All groups share one centre, and each spreads out both ways along 14 directions, with some noise.
In the rows, zero is written as 128.
Known rows, each followed by its group:
112  120  114  166  136  118  149  180  159  145  98  135  130  161  117  141  110  137  138  120 | K_160
108  139  130  152  132  123  114  133  154  117  112  146  117  123  137  123  104  163  140  122 | K_379
123  108  153  100  144  157  111  147  136  119  112  129  103  147  162  118  100  124  126  134 | K_499
110  136  140  150  152  123  138  82  137  108  166  148  127  101  114  112  147  156  139  119 | K_499
111  119  142  121  128  108  155  164  134  107  136  111  144  147  142  129  114  97  119  171 | K_160
108  148  114  135  161  129  150  117  168  108  136  142  128  151  127  129  169  160  145  112 | K_160
138  131  122  105  154  113  157  94  160  102  178  131  114  138  129  116  174  116  125  150 | K_379
122  124  128  134  122  106  161  119  138  124  137  124  122  139  107  112  114  136  106  124 | K_379
120  155  142  105  132  127  105  107  165  89  102  114  121  133  162  118  111  163  120  127 | K_379
105  148  141  132  149  137  146  89  135  99  152  114  148  136  111  67  117  137  103  115 | K_160
121  99  56  123  134  109  103  135  141  134  109  84  140  138  131  148  134  129  152  143 | K_107
110  127  126  131  141  132  140  153  163  119  132  119  118  163  140  150  114  147  133  124 | K_379
131  135  154  173  120  152  113  169  197  126  97  161  118  156  106  146  123  157  148  124 | K_379
78  82  143  118  134  121  139  140  123  135  120  143  100  129  113  141  128  132  124  150 | K_379
129  127  61  154  110  109  93  97  148  118  119  131  109  119  81  63  166  133  150  137 | K_499
127  114  118  147  110  97  133  129  143  145  93  131  157  140  117  123  97  129  141  153 | K_160
155  125  136  134  171  136  127  96  150  127  138  180  127  107  153  155  120  168  147  95 | K_499
156  111  111  110  155  124  123  102  162  117  146  137  128  130  130  117  138  110  128  158 | K_499
97  106  113  119  139  116  136  141  118  123  116  104  116  137  109  134  138  123  115  135 | K_379
140  100  153  119  121  106  146  126  140  145  116  148  135  112  151  152  119  136  122  153 | K_107
135  111  88  128  141  121  101  118  141  139  101  99  129  134  126  127  93  146  127  111 | K_160
146  98  100  135  147  131  108  140  147  127  109  135  128  120  127  106  130  110  139  127 | K_160
123  139  105  149  127  119  108  116  137  117  129  110  126  126  111  109  140  134  140  136 | K_499
102  116  120  100  157  148  80  94  155  109  137  86  116  135  126  130  96  147  114  149 | K_160
125  104  141  126  139  129  132  149  133  132  74  132  156  129  119  129  148  109  123  142 | K_107
140  111  97  124  124  103  135  91  127  135  91  125  150  123  125  90  121  132  133  117 | K_160
135  154  123  162  83  75  161  113  152  141  115  148  124  129  120  104  122  170  127  124 | K_107
102  110  101  135  128  123  99  125  160  110  128  135  105  104  120  121  148  152  137  145 | K_107
160  107  151  162  140  153  116  142  139  154  136  174  132  133  144  92  95  104  170  139 | K_107
88  132  106  134  137  137  128  144  155  129  89  141  125  180  86  147  142  155  128  139 | K_499
116  136  128  105  150  110  98  82  143  98  111  164  90  84  153  129  166  169  143  129 | K_379
91  98  102  144  167  113  141  121  138  125  124  140  169  117  100  126  137  116  139  154 | K_379
97  180  108  152  131  98  133  138  174  81  158  94  102  132  144  122  172  160  146  122 | K_499
124  121  108  135  163  129  100  146  172  102  83  139  110  135  128  116  107  130  137  112 | K_107
137  119  123  145  155  122  91  120  163  125  78  160  135  118  106  157  145  134  156  145 | K_107
117  180  133  145  122  109  128  112  115  106  110  112  128  127  132  138  111  179  117  93 | K_160
54  121  160  140  100  116  147  102  128  125  109  138  134  140  120  87  86  173  131  133 | K_499
153  105  139  148  133  105  162  147  131  151  121  130  151  148  107  112  83  85  115  144 | K_107
81  131  66  175  109  130  123  164  116  139  119  93  145  124  118  123  147  177  142  97 | K_107
107  109  110  130  137  130  121  100  94  146  141  115  124  129  123  147  115  156  146  118 | K_107
121  148  117  153  157  138  107  143  154  108  128  139  95  118  130  151  143  166  137  97 | K_499
113  144  113  132  118  91  174  147  173  132  101  131  135  183  130  135  122  146  129  142 | K_499
114  135  125  116  147  149  96  104  154  112  132  115  90  138  131  110  130  161  127  116 | K_160
133  116  112  118  119  84  173  118  109  138  155  110  105  138  134  106  110  118  107  128 | K_379
113  144  141  146  139  137  136  134  121  130  116  123  144  152  109  126  117  139  128  123 | K_499
96  114  128  117  143  132  147  137  116  136  129  100  144  168  121  136  141  114  140  153 | K_379
127  104  128  125  109  91  142  124  135  156  90  133  140  130  136  166  118  151  138  150 | K_107
153  139  140  120  194  155  108  155  152  105  90  112  167  128  162  180  98  134  114  103 | K_499
158  150  124  157  147  112  147  151  160  123  92  139  153  139  132  113  102  125  122  100 | K_107
175  147  96  152  105  95  114  114  121  136  105  99  133  119  142  86  89  134  129  99 | K_499
164  109  88  137  160  127  147  126  140  160  138  135  128  153  138  136  149  124  160  105 | K_160
104  91  131  135  128  130  116  107  129  126  132  162  92  106  93  98  123  142  123  136 | K_499
118  101  110  97  139  133  99  104  166  99  137  137  86  119  144  99  154  138  141  143 | K_379
132  110  68  144  122  110  119  121  125  135  94  115  149  116  100  99  174  125  145  124 | K_107
135  94  124  127  131  157  91  135  147  117  103  130  119  120  137  74  100  121  134  118 | K_379
105  132  155  163  168  182  119  110  145  132  177  154  114  137  96  96  118  150  135  113 | K_160
122  158  120  142  112  100  133  143  122  135  115  119  110  142  150  106  113  142  138  130 | K_379
112  143  125  138  147  113  158  112  152  94  118  166  142  120  138  111  162  158  143  104 | K_160
117  148  142  135  126  127  82  128  131  124  112  104  126  130  121  149  120  130  135  176 | K_379
101  118  96  93  147  148  108  124  168  112  99  101  150  178  162  98  158  123  176  156 | K_160
135  174  101  162  132  125  123  112  160  99  124  128  147  134  125  62  134  145  140  104 | K_160
125  124  125  134  97  94  142  136  147  139  133  125  101  135  136  134  123  143  127  157 | K_107
116  104  138  146  125  112  141  159  133  126  136  130  89  111  131  117  125  122  127  124 | K_499
118  108  144  122  114  103  141  153  168  106  94  145  93  125  146  77  78  129  101  127 | K_107
162  122  119  104  160  133  137  91  154  114  124  130  130  133  156  156  123  168  128  79 | K_379
136  132  108  144  139  111  141  121  166  117  118  157  131  108  127  124  176  152  136  115 | K_107
76  180  160  154  160  154  131  130  142  95  125  125  145  143  152  142  129  192  149  87 | K_499
115  99  130  127  127  98  157  132  135  118  135  156  124  113  146  129  108  130  133  141 | K_160

New rows. What belongs after each?
155  129  134  136  166  129  127  133  133  128  108  111  156  162  122  127  64  95  127  124 | K_107
135  153  123  124  138  100  159  102  146  113  104  128  132  165  113  94  139  126  129  118 | K_107
122  153  151  113  130  112  145  151  154  89  95  127  137  144  164  126  149  126  127  142 | K_160
114  146  101  146  147  158  127  142  175  105  141  107  120  178  109  134  151  158  144  97 | K_379
136  124  126  122  162  138  130  108  156  117  108  171  126  126  136  132  96  171  113  90 | K_499
119  146  82  134  126  99  128  113  181  119  97  118  140  158  131  121  150  155  155  137 | K_160
134  182  140  145  109  112  123  141  135  90  127  125  113  127  155  106  130  145  133  125 | K_160
105  152  118  127  145  119  160  138  144  103  105  105  141  172  124  95  129  129  117  109 | K_107
128  122  162  132  135  127  148  147  134  134  141  154  110  141  145  148  130  128  140  144 | K_160
141  131  125  158  143  158  98  102  125  128  141  169  132  116  123  96  169  132  185  132 | K_160
147  165  136  152  104  103  146  127  118  113  139  134  89  121  125  86  130  145  111  98 | K_160
156  136  146  129  136  101  175  112  144  145  116  134  129  140  124  123  97  144  90  100 | K_160
118  141  147  113  125  119  122  106  127  120  133  93  128  168  104  118  122  107  123  179 | K_107
103  142  99  162  147  103  144  135  130  138  131  132  148  139  130  140  116  149  153  127 | K_379
155  136  98  171  152  114  120  168  144  119  112  113  133  105  145  135  125  128  142  86 | K_499
130  133  116  135  167  145  140  140  146  110  140  108  137  145  112  132  137  128  113  98 | K_379
129  106  104  132  139  123  138  157  113  132  140  103  108  122  138  143  117  132  112  103 | K_107
127  122  144  123  149  146  95  123  128  95  134  136  96  100  117  107  157  121  118  133 | K_160
128  136  131  142  153  130  126  122  147  128  147  140  124  144  115  153  142  134  150  145 | K_107
177  126  148  136  109  99  112  135  109  121  109  141  121  87  161  130  81  118  122  133 | K_160
150  119  98  118  182  149  109  157  197  116  93  98  149  155  124  114  138  98  116  131 | K_160
106  118  125  159  121  131  97  136  108  123  130  108  109  102  125  98  69  146  124  106 | K_499
88  113  112  124  131  111  161  160  154  140  86  108  129  181  116  134  130  137  125  128 | K_160
148  162  123  145  139  89  147  149  191  96  113  133  127  109  143  149  111  163  92  103 | K_107
116  165  201  128  122  126  136  125  142  109  127  119  134  137  150  128  112  138  122  154 | K_499
127  125  95  161  132  129  132  176  158  137  137  153  78  154  116  127  126  139  138  116 | K_499
150  164  126  141  153  127  102  117  117  127  118  119  121  120  134  162  140  153  136  109 | K_379
136  160  117  176  93  69  149  132  146  125  145  101  121  120  130  99  111  139  137  128 | K_499
121  174  122  147  141  121  119  103  144  91  132  102  140  117  130  100  100  167  110  94 | K_499
135  126  114  127  152  130  117  123  162  119  129  135  116  131  158  158  113  162  147  113 | K_379
145  154  161  153  109  107  135  141  148  127  100  158  89  137  115  108  126  138  122  124 | K_107
146  120  115  129  137  119  136  147  143  126  105  111  156  132  142  114  116  112  119  129 | K_107
141  134  68  137  109  78  123  115  173  137  91  114  119  147  113  123  140  150  143  135 | K_160
125  151  132  135  129  117  115  116  97  139  103  115  136  130  145  137  108  151  141  123 | K_379
141  124  95  149  115  99  123  79  139  143  123  123  129  118  114  88  75  163  124  103 | K_160
114  147  124  141  137  137  115  131  172  107  126  150  112  145  120  107  122  154  127  130 | K_499
103  133  142  139  137  146  138  162  145  110  114  123  137  141  144  97  117  134  119  115 | K_107
101  108  76  139  145  111  105  136  157  106  48  128  134  124  99  103  130  143  134  105 | K_107
137  149  118  113  137  88  139  125  166  96  118  83  147  126  185  135  120  137  134  125 | K_499
126  86  119  110  139  103  134  110  127  125  74  165  115  93  137  102  146  135  129  114 | K_379
127  138  125  131  143  103  138  115  175  109  153  148  78  160  123  117  108  134  142  138 | K_107
109  100  125  159  135  127  143  158  115  153  118  141  139  113  111  163  135  146  133  119 | K_107
102  127  137  138  123  92  123  129  152  102  129  141  87  97  128  160  91  172  105  130 | K_160
117  128  142  143  133  119  160  117  122  120  123  134  171  135  113  90  118  116  121  134 | K_160
122  100  100  135  120  69  190  162  138  152  79  136  143  160  111  158  157  116  135  138 | K_160
124  172  128  168  107  98  142  147  140  113  83  123  157  138  125  108  102  152  123  110 | K_160
100  103  118  122  146  141  126  130  146  137  136  130  82  148  117  120  139  147  133  120 | K_160
100  171  127  160  121  126  110  117  143  115  98  128  131  144  94  120  134  173  132  122 | K_499
164  154  117  102  154  116  145  114  158  118  108  115  152  162  147  141  124  132  113  126 | K_499
102  141  143  147  137  110  154  121  121  96  169  137  134  112  132  132  98  149  115  124 | K_160
155  110  126  125  141  120  158  124  154  118  134  115  146  142  117  109  112  110  102  121 | K_379
120  128  120  139  121  124  141  163  102  126  118  103  135  150  134  110  124  107  137  130 | K_160
155  127  114  121  164  124  121  150  151  124  67  119  157  135  165  170  138  134  147  104 | K_499
144  115  142  119  136  125  126  127  150  138  148  140  103  149  157  138  104  123  151  157 | K_107
101  113  98  137  127  115  137  108  163  160  90  132  99  160  102  117  123  183  134  96 | K_160
129  87  126  135  132  132  148  141  126  158  132  140  117  150  126  105  119  111  145  131 | K_160
114  150  140  135  142  120  129  142  159  89  118  140  115  126  116  138  175  130  124  148 | K_160
154  128  89  91  90  78  137  76  113  140  77  84  143  157  113  83  125  120  108  142 | K_499
126  125  150  132  138  113  147  124  160  127  96  170  120  133  150  140  108  164  141  113 | K_107
138  141  127  119  128  93  152  121  155  126  132  127  103  163  124  145  150  127  133  153 | K_107
149  147  137  129  112  117  128  105  135  170  119  95  96  170  118  128  86  159  111  116 | K_160
